The rows are grouped in 3 different ways at once. Each group adds its own fixed numbers to the row, and there is some noise. The rows also spread widely along 10 directions, which tell nothing about the answers.
Some rows, each with its group in each grouping after it:
[ -6.3   0.6   5.3   7.8   1.2 -24.6 -31.6   6.6   3.5  13.3  -9.5  19.7
   7.2   2.0  -1.3  22.3  24.2   2.2  32.1 -18.3   2.8 -18.0  -7.1 -32.0
   0.1 -22.8  -8.8   9.3] | Q345 (2) A
[ -5.4  13.6  18.2  15.6 -29.1  16.7  15.6   6.8  22.7  -5.4 -10.3   4.5
  -7.0  17.4  24.0  -1.5 -42.1 -17.3 -25.1  25.2 -32.9  12.2   8.1 -19.3
 -22.5  22.4  -9.9 -16.1] | Q974 (1) L
[ -9.7  14.2   9.8   6.4  23.4  13.8  -5.8   2.4 -13.8   3.1   2.3   2.3
 -18.8 -21.2  -5.9  -7.4  -7.5   5.2   2.4  -1.5 -15.1  -6.4   7.3   9.5
  12.3  -3.1 -21.6  16.8] | Q124 (0) F
[-10.7  23.2  24.6   0.8 -22.4   1.3   5.5  16.7  -6.4 -16.7 -11.7   8.2
 -31.9  -2.9   4.5  -7.4  14.9 -25.3 -23.8  24.5 -23.8   8.7  19.3 -14.0
  17.8   1.2 -17.0  11.6] | Q345 (0) Y
[  3.9  -5.0  10.0   6.4   9.4  -0.9   2.3  -1.5   3.7   5.0  -7.8   2.4
   3.3  -4.6  -9.4  10.3 -16.5   9.6 -14.4   0.6 -11.0   6.7  10.5 -14.3
  -0.2   1.0   9.1 -10.4] | Q54 (2) F
[ -8.7   2.1  -7.4  25.7   8.3   5.3  -5.1   3.5  -0.3  -3.6   8.2   6.2
   2.9  -1.7  10.6   4.4   1.5  16.7   0.3   0.6   7.7  -2.9   0.6   3.3
   0.5  -5.7  13.7 -10.6] | Q974 (1) Y
[ -1.4   7.6  -7.4   7.4 -13.9   0.9  -2.1  10.9  -9.2  -2.1   6.8   4.9
   1.2  13.4  17.2  -5.0  16.0  -4.9  14.0   0.1   7.9   0.3  -2.9   1.8
  -2.4  -2.6  -7.0  -4.7] | Q616 (1) V
[-12.7   7.8  -2.1  29.0  -3.1   3.6 -15.9   1.3  16.8   5.0   7.1   6.5
   2.9  -1.0   8.8   6.2  -7.6   5.5   7.2   7.2  -4.4  -2.3 -10.2 -10.8
  -7.3   2.5   4.7  -7.9] | Q124 (2) L
[-10.5  -1.3 -22.6 -13.4 -12.8  -1.1   1.9   0.3   2.2   7.3  21.8  -3.1
  -1.5   6.3   8.1  -1.0  12.9 -11.4  12.5   7.0  10.7  -4.3 -34.6   0.1
   2.2  11.4   9.3  18.8] | Q616 (2) T
[  6.3  -5.5  -7.3 -14.9   5.0  -2.0  -1.1  -5.6 -11.4   7.6   0.0  -2.3
   3.4   3.2  -3.9   9.7   5.4   1.3   7.3   0.0  -2.1  -4.4 -12.8  -7.2
   8.3   1.3   1.1  19.9] | Q203 (0) A
[ -0.3 -26.8   8.4 -15.3  11.1 -15.3  11.1 -16.7   1.1   0.6 -14.6  18.0
  -5.5   3.5  -5.0   5.1  11.8   1.8  -2.3  -2.0   7.2  -5.7   4.4 -19.5
  21.1 -18.8   4.4  22.6] | Q54 (0) T
[ 10.5  -2.3  -6.5 -21.8   3.1  -5.0  31.9  -2.7  -9.8  -9.9  11.2   5.4
  -2.0   1.9  -4.6 -23.1   9.8   7.5  -3.0  -8.0  15.9   2.2   9.6  24.5
   5.5  -6.6   8.6   1.8] | Q203 (2) V
[ -2.8  10.9  -3.4   6.0  -8.5   2.1  -8.0  11.7 -14.2  -3.5  10.0  -3.0
   3.8  -1.5   5.2  15.1   9.4  -5.1  -0.9   2.9  -0.3  -0.3  -6.2  -6.1
   3.4  15.1  18.0  -5.1] | Q616 (0) Y
[ -0.6   9.5  -2.3  -8.3   4.2   2.2 -12.5   5.7  -0.7  17.6   7.3 -10.7
   6.1  -8.0  -9.7   0.9 -10.7  -1.0  13.0  -4.5  -7.4  -4.9 -10.5   0.6
  -8.6   8.6  -9.9   8.6] | Q345 (2) V
[ -5.6  -4.7  -9.5  30.8 -13.2  11.6  -2.9  -4.6  10.9   0.7   1.2   8.7
  10.5  27.7  29.4   5.5  -1.7   1.6   2.8  11.8   3.9   6.5  -3.3  -6.9
 -14.4  -4.5   6.6 -13.1] | Q616 (2) F
[  3.6   3.6  13.8  -3.4   8.6  -4.4  11.3   5.5 -14.8 -10.1  -6.0  15.9
  -8.0  -7.8  -4.7  -0.7  10.4   3.8  -8.4  -6.7  -3.2   2.3  14.9  -2.9
  14.3  -6.0  -1.5   2.5] | Q54 (0) A
[  1.9 -16.1  -6.8   4.3 -19.1  -1.9  13.0  -9.5  16.2  -6.8  -1.8   2.1
   4.7  23.6  14.1   3.0  -2.3   1.2  -9.4  19.4   6.8   7.6  -7.0 -12.2
   0.9   3.8  21.4  -2.6] | Q203 (1) Y
[  1.8  12.5  -6.2  10.4  -9.0   1.7  -1.8  22.3 -31.1 -13.4   4.9  -2.1
 -13.5   2.7   3.3  -3.5  39.2   0.4 -10.4  13.5   3.5  15.0  15.5   3.3
  22.7 -10.5   0.5   0.7] | Q345 (1) F
[ -0.2 -16.5   3.1 -24.6  -4.3  -7.0   6.4  -9.3  12.1   6.0  -5.4  -8.3
 -18.0  -1.7 -11.5 -16.2   1.6 -16.4   1.6   7.6  -2.1  -8.6  -1.7   3.4
   5.9   7.3 -12.6  21.1] | Q124 (0) Y
[ -3.7   5.9   5.3  -5.7 -13.6  -8.2   2.4   7.5   7.9  -5.9   4.8  -3.3
  -2.7  -5.3  -4.5   9.5  -4.5   0.7 -10.2  10.8  -8.3   3.9  -9.8 -17.8
   4.1  18.6  20.0  -6.1] | Q203 (1) Y
[  5.1  -4.2  -5.6 -30.5  -4.5 -13.5  19.9  10.9 -27.6  -5.5  -0.2  11.1
  -6.3  16.3   2.2  -0.6  32.2  -9.7   3.4  -2.7  10.9   3.4  -0.7 -15.1
  29.1 -22.6   1.1  32.9] | Q345 (1) L
[-10.7  10.7   2.3  13.0   7.6   1.1   5.4   4.9 -10.9  -6.7   8.5  16.8
  -6.5  -3.4   6.0   4.2   3.7  10.0  -6.0  -1.6  -2.9   2.3   2.2  -9.0
  15.7  -8.5  10.9   4.4] | Q124 (2) F
[ -1.5  33.7 -11.0  36.5 -24.5  20.0 -19.2  22.5   9.2   1.2   8.6 -11.1
  -1.2   5.0  23.7  -3.7  -0.1  -7.0   1.1  21.6 -15.6  10.1  -2.6  13.2
 -24.7  20.9 -11.2 -30.3] | Q203 (2) L
[ -3.4  -8.5 -18.1  -6.3   9.9   1.6   2.3  -2.3 -20.3   5.5  12.6  -0.2
  -1.1   8.5   5.4   8.2   4.0   6.7   5.5   4.1   4.5  -0.2 -19.4  -6.5
  19.1  -6.0  10.8  24.1] | Q124 (1) T
[-14.1 -26.1  -2.7 -18.0  -0.4 -17.5  -0.5 -16.9  17.7  14.1  -4.5  18.9
   4.9  19.7   3.6   3.0  15.7  -3.1  27.3  -5.9  14.2 -15.9 -27.3 -28.4
   7.1 -22.9  -7.5  39.5] | Q345 (1) F
[ -1.8  -7.4 -12.2  11.6  -1.0 -10.3 -19.8   8.4 -20.6   1.2   0.2   1.6
  -6.6   8.9   9.7  13.4  38.1   2.9  11.1   3.9  12.5  -1.9  -0.6 -13.4
  19.9 -18.4   5.6   4.9] | Q616 (1) T
[ -1.3  -1.3  13.8 -10.9  -8.7 -16.0   9.9   1.4  -2.2  -3.9  -7.9  15.1
 -14.1   7.2  -2.6   8.7   0.5  -9.1 -13.5   6.1 -14.5   1.7   1.3 -33.5
  21.7  -6.0   2.6  15.0] | Q124 (2) A
[  0.4   0.9  -2.7  25.0   9.8  14.2 -22.9   1.5  -3.3   5.6   1.7 -17.3
  -4.6 -13.4  -7.4   8.4  -8.8  10.0 -14.0  15.3 -13.6   2.6   3.5   3.1
  -0.3  15.0   4.7  -9.0] | Q974 (0) A

New rows. What belongs after each?
[-11.4 -16.4   6.6 -15.3  12.5 -18.1   3.7 -11.0   3.2   3.6   2.4  15.4
  -8.6  -8.4 -11.8  -0.1  16.6   5.3   9.6 -11.5  12.8 -12.7  -7.6 -15.0
  17.9 -18.3   8.8  20.4] | Q616 (2) F
[-27.3  23.4  25.7  -4.7  -1.7  -8.7   1.7   8.2   9.0  -7.7  13.1  18.0
 -11.3 -24.9  -6.5  -2.6  -8.9  -0.3   3.2  -7.1 -11.7  -9.7 -14.1 -19.5
   4.5  11.3   1.7   1.8] | Q616 (1) V
[ -5.0 -19.0   8.7  -2.0 -17.2 -24.6  -8.8  -7.0  20.2  -1.3 -11.2  13.7
   5.5  11.1   4.8   5.4  21.4  -7.3  19.5  -9.5  17.6 -17.1   3.7 -18.7
  -7.8  -7.4   5.9  -6.5] | Q616 (0) Y
[-12.1  14.1  11.9  36.7  14.2   7.3 -11.9   1.7 -11.8  -8.9  -5.6  25.0
 -11.2  -1.6  15.2   9.2   5.6  13.0  -2.3   1.7 -10.4  -0.7  14.6 -12.3
  15.2 -20.0  -7.9   0.8] | Q124 (0) A
[  8.8 -13.1   3.8 -15.1  -0.4  -4.4  -2.7  -2.4  17.5  11.6  -4.8 -20.9
   2.1 -16.2 -22.9 -10.7  -7.2  -4.2   0.7   0.0  -0.6  -3.7   1.5   7.3
 -14.5  21.2  -1.0  -6.8] | Q54 (0) L
[  1.6 -11.8  -4.5 -13.5  -1.7  -5.1  -0.4  -1.1  -0.7   7.7   3.5  -6.8
   6.8   7.9  -1.8   7.9  -4.8  -2.3   7.0  -1.1   7.3  -6.1 -13.1  -8.9
  -0.5   4.7  10.1   4.5] | Q616 (1) Y
[  1.9 -17.0   9.3 -18.4  -3.1 -21.2 -18.5   0.2   6.3   9.8 -12.3 -15.3
 -22.8 -17.2 -26.3  -4.2  22.6 -13.7   4.4   9.5  -5.5 -11.5   5.4 -16.3
  17.1  -0.5  -9.6  17.8] | Q124 (0) L
[ -5.8 -12.1 -10.3   2.9 -14.2 -12.8 -20.0  -1.2  24.2  11.4   8.9 -10.7
   5.9  -0.8  -1.5   0.8  12.3  -4.9  20.2   1.3  16.4 -11.7 -18.5  -0.5
 -16.7  11.6  10.3 -10.8] | Q616 (2) Y
[ -3.2   8.7  13.0 -12.1   1.9  -2.0  15.7   5.4  -4.9  -4.0   5.7   2.5
   0.4 -10.8 -11.3   0.9 -24.9   2.3  -6.9  -6.0  -9.2  -0.3   0.2  -9.2
  -0.4  11.6   9.5  -1.0] | Q124 (1) L
[ -9.2  29.3  -6.4  10.0  14.7  26.1 -20.7  14.3 -34.9  11.3  23.7 -21.5
   9.6 -21.2  -3.6  32.9 -29.0   5.6  -6.8   7.8 -23.0   5.4 -27.8  -8.1
   1.1  34.2  18.9   2.3] | Q616 (0) T
[  4.7  -8.6  -3.3 -11.7 -14.9 -17.2  -0.6   4.5  -5.3   0.2   1.4   0.4
  12.3  11.4   1.9  13.5  14.9  -7.5  13.1  -8.2  14.2  -8.5  -6.2 -15.5
  -3.3   7.1  20.6  -2.0] | Q616 (0) Y
[ -6.6  -0.3   4.8  -8.7   1.0   1.4   1.4  -5.3   3.5  11.2   1.7   8.9
   0.1   8.9   4.5   6.3 -14.7  -7.7   6.8  -0.5  -7.8  -5.8 -16.1 -15.6
  -3.5   0.0  -7.3  14.9] | Q616 (2) A
[-13.6  10.0  -2.0   1.5   9.1  11.6  12.9  -2.3 -12.8  -3.9  11.4  14.8
 -10.3  -0.3  11.3  -6.6   1.9   0.3   5.4  -0.1  -2.8  -3.4  -9.0   4.6
  13.7  -4.9  -8.0  24.1] | Q124 (0) F
[ -0.9 -22.7  -1.3 -17.7  -9.3   5.2  20.8 -12.3   8.9  -0.6  -4.8  -5.7
 -16.6  17.3   7.1 -19.4  -3.5 -15.0 -12.6  22.9   4.1   5.6  -0.9   4.6
   7.9  -2.3  -5.3  16.5] | Q616 (1) Y
[-15.9   7.4   4.3   2.6  -6.1  -0.9  -1.7   2.3   5.6  -5.6  14.1   3.9
 -16.7 -12.7  -3.8  -7.9   9.9  -4.7  -8.3  11.3  -1.7   1.9 -11.0   0.2
   9.8   7.9   5.6   3.8] | Q616 (2) A
[ 1.5  3.7  8.3 10.4 -6.5  9.2 10.8 -3.0  4.2 -8.7 -6.7  4.3  0.8  7.8
  9.1 -4.3 -6.2  3.8 -7.7  8.0 -6.1  5.3 14.7  1.1 -6.6  3.9  1.0 -9.9] | Q203 (0) F
[  5.8 -23.8   0.4 -18.8   8.3 -16.8  -4.2 -12.0  -5.1  15.5  -8.9  -1.8
  -2.7   5.0 -12.8  21.0  -5.9   2.0  -4.7   4.7  -6.8  -2.8  -7.1 -39.8
  25.9  -9.8  13.3  25.5] | Q124 (2) V
[-21.0   4.1  32.2  17.7   9.4 -10.5 -17.5  -5.5  20.5  -1.3  -3.4   9.8
   2.6 -31.9 -23.9   5.5 -10.5  16.7  -1.1  -4.4  -6.8  -8.4  10.3 -18.1
  -3.0   5.4  10.3 -10.8] | Q345 (0) V
[  4.9  -8.4  -7.2 -10.7  -3.7  -2.9   0.4   7.5  -3.9   5.5  -2.3 -10.9
 -14.5   0.8  -6.6 -10.0  20.2  -5.0  -2.7  10.3  -1.5   4.1  -2.8   2.5
  11.3  -0.9  -9.7   9.8] | Q54 (1) F
[ -5.3   2.4 -16.1 -16.6   0.4   1.3   6.4   3.6 -11.9   2.7  16.6  -4.3
  -3.5   0.3  -5.6  -5.7  17.5  -1.7   1.9   5.0   8.6   2.9 -17.6   4.4
  14.4  -0.4   7.6  22.5] | Q345 (2) F
[  0.0 -27.4  -8.2 -28.8   7.0  -1.1  11.3 -15.2  -2.5  15.3  -0.8  -6.5
  -1.8  14.8  -9.4   8.5  -5.0  -5.6  -8.1  16.8   1.7   4.5 -16.3 -21.5
  24.1 -12.2   8.7  43.2] | Q345 (2) L
[ -4.1  24.1   7.0  -5.9  -5.0  -7.6   2.9  15.9 -11.4  -3.7  13.9   8.7
  11.2  -9.3  -8.3  10.9  -4.5   3.2  -0.6 -11.1  -5.1   2.2  -5.2 -13.2
  -1.4  10.1  16.5  -2.8] | Q345 (2) V
[ -2.1  -5.7  16.4  15.7  -5.9  -7.3  -7.5  -2.8  13.3   4.6 -20.4  17.1
   6.6  16.1  10.1  15.5  -6.0  -0.3   0.6   4.6  -7.2   0.0  15.1 -32.1
  -5.0 -20.6  -4.7  -1.3] | Q345 (2) L
[ -8.9 -18.4   6.6  14.3  11.7  21.1   5.5 -15.5  -6.6 -10.3  -4.5  -7.8
 -26.8  -3.6  -2.2  -9.2  -0.1   1.1 -40.2  42.6  -8.2  18.6  13.8   1.8
  34.9  -4.7   6.2  16.0] | Q616 (0) A
[ -1.2   6.9 -13.1  -5.8   8.9  24.7  12.7   0.5 -14.4  10.8   5.9  -2.7
  -7.1  12.3  11.4 -16.0  -4.9  -5.6   1.5  10.1  -6.2   5.7  -6.0  21.5
   3.4  -9.4 -25.6  26.8] | Q345 (2) F
[-15.1  12.7  10.2  16.0  10.5  15.0  16.8   0.9 -10.6  -7.7   1.0  27.3
   5.4  11.5  18.3   0.9 -13.5  13.1  -0.6  -4.4  -2.8   5.0   5.4  -5.4
   3.8 -19.8  -6.5   9.6] | Q345 (1) F
[ -7.1  23.6  16.7  21.1 -12.5   2.5  -4.2  10.0   6.6  -7.9  -2.4   9.8
   6.5  -5.3   8.0  16.5 -13.8   2.5  -5.7   5.8 -20.7   2.4   4.1 -22.4
 -11.6  14.8  10.4 -19.8] | Q203 (0) L
[ 10.8   5.9   2.3 -15.7  -8.2  -7.2   2.3  11.7  -7.5   5.8  -1.1  -3.9
   3.5   4.3  -2.0  -1.5   0.0  -9.8   8.4 -12.9   3.5  -6.5   9.7   4.5
 -11.9   3.9  -2.9 -11.0] | Q616 (2) Y
[-12.3   3.6   6.5   4.3 -31.6 -10.9  10.0   2.8  31.5  -7.1  -2.1  18.5
  -6.0  12.8  14.3  -0.5   9.9 -17.6  -4.3  11.5  -7.1   3.6 -13.4 -24.2
  -6.8  10.3   2.1  -2.5] | Q54 (2) F
[-24.9  -6.5   0.0  10.6   2.0   8.6   2.5 -15.4  13.6  -0.4   4.9  21.6
  -4.5   7.6  20.7  -0.6   1.2  -1.7  10.0   7.6   7.4  -8.3 -19.5  -6.4
   8.2  -8.3  -1.1  21.9] | Q616 (0) Y
[ -4.9  -1.4  -8.7  16.6  -2.6  13.5   1.0  -5.7  -6.0 -10.4   7.4 -10.0
 -10.6  -3.9   3.8   2.7   9.7   8.0 -24.7  32.0  -2.2  14.2   0.1   2.6
  19.0  10.4  23.0   1.2] | Q203 (0) T
[-11.6  14.2  -2.2  -9.3   8.5  21.6  -2.1  -1.7  -8.4  11.3  14.6 -11.7
  -4.2 -11.6   0.7  -2.6 -24.1  -7.7   4.3   5.7 -11.4  -3.4 -21.5  13.1
  -6.9  21.3 -10.2  16.7] | Q616 (0) T
[-10.3   7.7  -4.6 -16.2  12.2  -0.5   2.7   1.5  -4.9   9.5  16.8   1.1
   1.2 -13.1 -12.4  -2.9  -0.6   3.1   8.0  -6.0   3.9  -3.5 -17.3   2.7
   5.2  -2.2   4.0  20.3] | Q345 (2) L
[  0.5 -11.8 -16.3 -18.6  16.1  -6.3 -11.0  -5.2  -8.2  19.1  12.4 -14.8
  -5.2 -10.2 -17.9   1.7   2.5   5.9   9.4  -0.9   3.1  -7.2 -19.6  -4.3
  17.4  -1.2   2.5  26.5] | Q124 (2) V
[ -8.6   8.9   4.1  31.1  -9.1  -1.2 -14.0  12.6   0.6  -8.0   1.3   1.4
 -11.8  -3.2   5.6  -1.9  14.8   5.2  -3.8  10.5  -6.3   4.5   8.4  -5.3
   5.2   1.2   1.9 -15.9] | Q124 (1) F
[ 15.6  12.1 -17.8  -6.2 -13.2 -12.2  -6.7  26.0 -44.6  -4.6   1.3   5.9
   6.9  19.3  11.2   7.5  60.9  -7.0  28.8 -18.5  17.7  -4.9  11.0   3.8
  10.0 -18.8  -7.9   7.6] | Q345 (0) F
[  8.7  -0.8 -12.8  25.3  27.2  15.4 -33.9   7.6 -32.2  11.6  -2.6 -19.1
  -6.7 -11.1  -9.3  -1.5  27.6  14.4   9.0   7.0   3.3   2.1  16.9  25.3
  13.7 -19.7 -20.6   6.2] | Q345 (0) A
[ -2.4  -3.3   0.3   1.7 -13.5  -5.7   2.5   4.8   7.2  -4.4  -4.8   1.1
 -20.6   5.2   3.9 -22.5  19.9  -9.2   5.2   9.0   2.6  -1.1   8.8   7.5
   3.7  -5.0 -18.5   1.1] | Q124 (1) F
[ -8.2   0.8   9.9 -14.6   1.8  -8.7  24.6  -4.0  -1.9 -16.0   6.6  19.0
 -13.5  -8.1  -5.8 -20.8  12.4   0.8  -1.9  -8.2   8.6  -5.5   5.5  12.9
  12.7  -3.8   1.7  12.2] | Q124 (0) A
[ -3.0  -5.4  -0.2   2.2   6.6  -7.4  -5.4   2.9  -2.5   6.4  -6.3  12.8
  -3.6   4.8   5.4  10.9  10.9   2.3   8.1  -2.7   1.0  -3.7  -7.9 -18.7
  13.4 -13.9  -4.2  13.3] | Q54 (1) Y
[ -2.9  -3.3  10.1  11.5  20.3  11.4  -0.9  -7.2  -4.7  -3.9  -1.0  -8.5
  -9.8 -21.7 -15.7   1.8  -9.5  18.9 -25.4  17.5  -8.8   8.4  17.0   1.2
  16.3  -0.1  14.8  -2.3] | Q203 (0) L
[  6.5   0.3   0.7  10.7   8.2   1.5  -7.4   4.9 -12.1   4.4  -6.1  -1.3
  -5.0   1.3  -0.3  -8.9  14.4   5.5   0.4   2.2   3.0   1.8  24.7   9.5
   8.5 -21.2 -15.9   1.3] | Q345 (2) V
[ -7.1  13.6  -1.1  -1.9  -1.1  13.4  20.0  -7.0  13.5  10.3   9.7  18.7
  19.5  17.2  21.1  -4.7 -45.5   1.0  19.1 -16.1  -6.6  -8.7 -18.0   2.6
 -28.8   9.2 -10.2   3.3] | Q124 (2) V
[  7.4  13.1 -12.1  13.6   7.1  15.5 -14.3   7.2 -12.6  15.0   7.3  -9.4
  27.8   4.2   6.8  12.1 -13.0   7.6  22.9 -12.1   3.7  -6.2  -5.2  15.1
 -24.8   9.0  -2.2  -7.4] | Q345 (0) Y
[ 0.8  1.0 -1.9 -2.4 -0.5  5.3 19.0 -1.9  2.5 -9.6 11.0  0.2  5.2 -0.4
 -2.1 -8.0 -8.3 13.2 -8.7  5.0  5.1  6.4 -1.4  7.5 -0.2  5.8 17.6 -8.8] | Q203 (1) L
